There are 4 ways to turn a row about zero (a turn may also mirror it). The second row of each pair is the first, turned, with some noise. The first 28 pairs use one turn. New pairs use 2 turns, one after the other, and a turn may come again.
Known pairs, each followed by its turns in order:
[ 1.29 -1.13 -2.33  5.01 -2.40  0.02]
[-1.10  0.72 -1.17 -0.63 -4.24  4.11]
J922

[ 1.88 -0.73 -2.84 -4.15  4.07  2.10]
[-0.17 -4.71 -4.93 -2.07 -0.18  0.47]
J822

[-0.22  0.15  2.09  1.58  1.96  1.09]
[-3.16  1.27  0.12 -0.67 -0.63  0.04]
J628

[-4.99 -2.33 -4.09  4.10  2.07  6.02]
[ 4.78  2.74  4.84 -5.50 -3.68  2.71]
J922

[ 1.17 -3.10 -2.20  0.16  3.34  3.63]
[-3.07 -3.09 -2.39 -1.36 -2.79  2.53]
J822

[ 2.94 -1.88 -1.66  0.75 -4.26 -0.71]
[-3.82  1.86 -2.16  0.08 -0.54  3.19]
J922

[-1.21  1.53  2.09  0.66  0.26 -1.58]
[2.43 1.90 0.85 0.34 0.57 0.68]
J822

[ 1.12  3.87  1.74 -1.13 -1.40  3.98]
[-0.42  2.62 -0.78  4.07 -3.11 -1.98]
J628

[ 3.29 -3.95  3.31 -1.07 -2.46  2.08]
[-2.82 -4.65  1.44  3.76 -1.62  0.95]
J628

[-3.19  1.21 -1.33 -1.01 -0.94  3.01]
[ 1.96  2.86 -0.64  1.48 -1.56  2.55]
J628

[-0.39 -3.17 -0.98 -1.94  0.37 -0.26]
[ 0.18 -1.76 -1.56  0.69  0.08  3.08]
J5

[-2.06 -4.27  1.63 -1.03  3.95  0.94]
[-0.06 -1.42  0.13 -4.95 -0.83  4.09]
J822

[-0.69 -3.29 -2.17  1.47 -5.27  1.84]
[ 1.15 -2.36 -2.09  3.78  1.81  4.35]
J628

[ 1.03  0.61  2.27 -3.17 -2.60  0.20]
[ 1.37  0.42  0.41 -1.96  0.01 -4.22]
J822

[-2.37 -0.01 -1.40  4.00  2.47 -2.03]
[ 4.04 -2.21 -0.26  0.00 -2.36  2.34]
J922

[ 1.84  0.42 -0.17 -1.87 -2.75  4.39]
[-0.96 -3.71 -0.88  1.27 -2.31 -3.16]
J5

[-1.33 -1.77  0.39  0.63  1.30 -0.18]
[ 0.66 -0.22 -1.17 -1.40  1.48  1.33]
J5

[0.35 1.15 3.40 2.33 3.24 0.69]
[ 3.11  1.67 -0.43  0.14 -3.28  2.69]
J822

[ 1.95 -0.88 -4.82  2.00 -0.28  0.83]
[-0.91  1.12  2.24  0.47 -1.57  4.76]
J922

[ 0.09 -3.15  0.77  2.88 -0.68  1.85]
[-2.66  0.46  2.45 -0.65 -2.77  1.38]
J822

[ 1.60  2.59 -1.29  3.15 -2.99  0.62]
[-3.41 -1.60 -0.01 -0.98 -3.42  1.76]
J922

[ 1.38  1.59 -1.61 -2.19 -1.43 -0.46]
[-1.39  0.07  0.89  2.60 -2.00 -0.05]
J5

[-1.00  1.90  1.03 -1.73 -2.87 -3.34]
[0.21 0.65 3.54 3.57 1.53 0.31]
J5

[ 0.79  2.57 -0.61  1.24 -0.10 -0.29]
[ 0.23  1.34 -1.44  0.32  0.97 -2.04]
J628

[-3.00  1.52 -4.18  1.34 -1.75  2.55]
[-2.05  1.63 -4.16  2.44  1.59 -2.88]
J5

[-5.37 -1.51  1.05 -2.36  3.65 -0.34]
[ 0.61  1.74  2.21 -4.63 -3.08  3.35]
J628

[ 2.00 -0.70  3.12 -1.39 -0.93  3.20]
[ 0.39 -4.43  1.09 -1.33 -1.20 -1.78]
J5

[ 2.81 -5.11 -3.88 -1.56  0.94  0.81]
[0.26 5.15 1.65 2.15 2.07 4.15]
J922

New pairs, each followed by its turns in order:
[-4.26 -4.36  2.18 -2.37  0.35 -1.82]
[ 0.48  1.49  2.40  1.13  3.80 -4.99]
J822 J922

[-3.19 -6.61 -0.03  1.03  0.97  0.75]
[0.54 3.72 5.51 2.40 0.67 2.56]
J5 J922

[-3.07  1.20 -2.40  0.78 -1.59 -3.71]
[ 2.29  0.51 -2.10  0.39 -2.38  4.35]
J822 J822

[-0.72  0.85  3.45  2.21  2.99 -0.66]
[ 0.67 -2.43  0.16 -3.09  3.53 -0.32]
J628 J922

[-3.19 -1.26  0.31  0.49 -1.76 -4.35]
[-1.40 -0.95  2.50 -5.03  0.36  0.38]
J822 J5

[ 0.82  0.47  0.16  2.41  2.88 -1.71]
[ 1.69  0.79  1.09 -3.04 -1.83 -0.16]
J628 J628

[-0.72  2.63 -0.16 -0.21 -0.52 -1.20]
[ 1.12 -0.80 -0.81  2.24 -0.76  1.06]
J822 J822

[ 2.59 -1.88 -1.62  1.13  2.04  1.57]
[-0.42  0.34  1.17 -3.67  2.41  0.21]
J628 J5

[-0.44  0.76 -0.42  0.76  0.81 -0.46]
[-1.21  0.38  0.77  0.22  0.22 -0.31]
J5 J5

[ 3.10 -1.96 -0.23 -0.03  7.25 -2.84]
[ 4.88  3.17 -0.14 -4.01 -3.00 -3.93]
J922 J5

[-3.99  2.87 -1.61  0.59  0.63  0.67]
[ 1.24 -4.26  0.97 -0.12 -0.88  2.56]
J922 J5

[-1.94  1.42  0.75  2.05 -2.35  3.90]
[ 3.71 -2.41 -0.44  0.06 -3.60 -0.05]
J922 J628

[ 4.43 -0.13  2.71  0.07  0.00 -2.85]
[-1.91 -2.76 -0.99  3.31 -2.82 -1.61]
J5 J628

[ 1.14  1.68 -5.32  0.69 -0.62  1.07]
[ 0.09  3.90 -1.18  3.49  1.14 -2.18]
J5 J5

[ 0.58  3.75 -0.93 -1.11  0.10 -0.57]
[-0.13 -1.98  0.14  3.30  0.01  1.49]
J822 J822

[-3.30  0.22 -0.11 -0.81 -0.87 -0.30]
[ 0.92 -0.88  3.19 -0.31 -0.60 -0.46]
J922 J628

[ 3.88 -1.01 -2.59  2.56  2.53  2.56]
[ 4.62 -2.35  0.13  0.93 -2.17 -2.94]
J628 J922

[ 4.17 -0.45  0.12  0.29  1.30  0.00]
[ 3.82 -1.00 -1.05  1.54 -0.34  0.34]
J822 J5

[-1.86 -3.35 -0.36  0.50  1.51 -0.13]
[-0.87  0.96 -1.56 -3.53 -0.73 -0.04]
J822 J822

[ 2.04 -2.46  0.42  0.79 -0.82  0.79]
[-0.17 -2.26 -1.39 -0.07 -1.61  1.51]
J822 J628

[1.21 2.12 0.05 1.57 0.44 0.14]
[ 1.11  0.99 -0.84 -2.13  0.77 -0.76]
J628 J628

[-2.60 -0.39  0.70 -3.36  2.60 -0.81]
[ 1.39  0.25  0.00  4.82 -0.18 -0.48]
J922 J922

[-3.57  1.95 -3.75  3.55  2.57  0.77]
[-5.48  4.36  0.18  1.48  0.45  0.18]
J5 J5

[-2.33  0.47 -0.90  2.51  1.42  0.00]
[-3.51  1.69  0.50  0.09 -0.77  0.66]
J5 J5

[ 0.68  1.92 -0.64 -4.69  1.62  2.99]
[-1.81 -4.46 -0.65  1.08  3.52 -0.39]
J822 J822

[-0.32 -0.52 -0.50  3.10  1.71 -0.86]
[-3.22  0.00 -0.20 -0.83  1.09  1.23]
J628 J5

[-2.19 -0.16 -0.91 -1.68  2.51  3.95]
[ 0.05 -1.34  5.03 -1.35 -0.79  0.58]
J922 J5

[-0.81 -3.87  2.44 -3.78  2.53 -0.55]
[-2.98 -0.77 -1.53 -4.60 -2.97  0.62]
J5 J822

[ 0.20  0.21 -0.15 -0.33  3.81 -1.26]
[ 2.88  0.54  0.18 -2.04 -1.51 -0.36]
J922 J5

[-2.08 -0.95 -0.91  0.65 -0.16  2.59]
[ 0.96 -0.54  0.55  1.14 -2.38 -1.99]
J922 J628

[-2.73 -1.00 -0.55 -0.99  0.20 -1.34]
[-0.16  0.18  3.07  0.52  0.68 -1.24]
J922 J628

[-0.55  2.23 -2.53 -0.89 -1.53  0.89]
[ 0.84  1.68 -0.41 -2.78  2.36  0.16]
J822 J628

[-3.16 -0.11  0.30 -0.57  0.85 -5.08]
[-3.72  1.75  4.01  0.05 -0.82 -2.21]
J822 J628

[-0.21  2.02 -2.40  1.04  1.67 -3.33]
[-3.47  1.64  1.19  0.41  2.72  0.29]
J822 J628

[-1.47 -1.65  1.60 -0.11 -2.02 -0.66]
[-2.30  0.96 -0.75  1.58 -1.32  1.27]
J922 J5

[-1.67  0.10 -0.42 -2.06  0.41  2.63]
[-0.14  0.30 -2.29 -0.10  2.20  1.93]
J5 J5

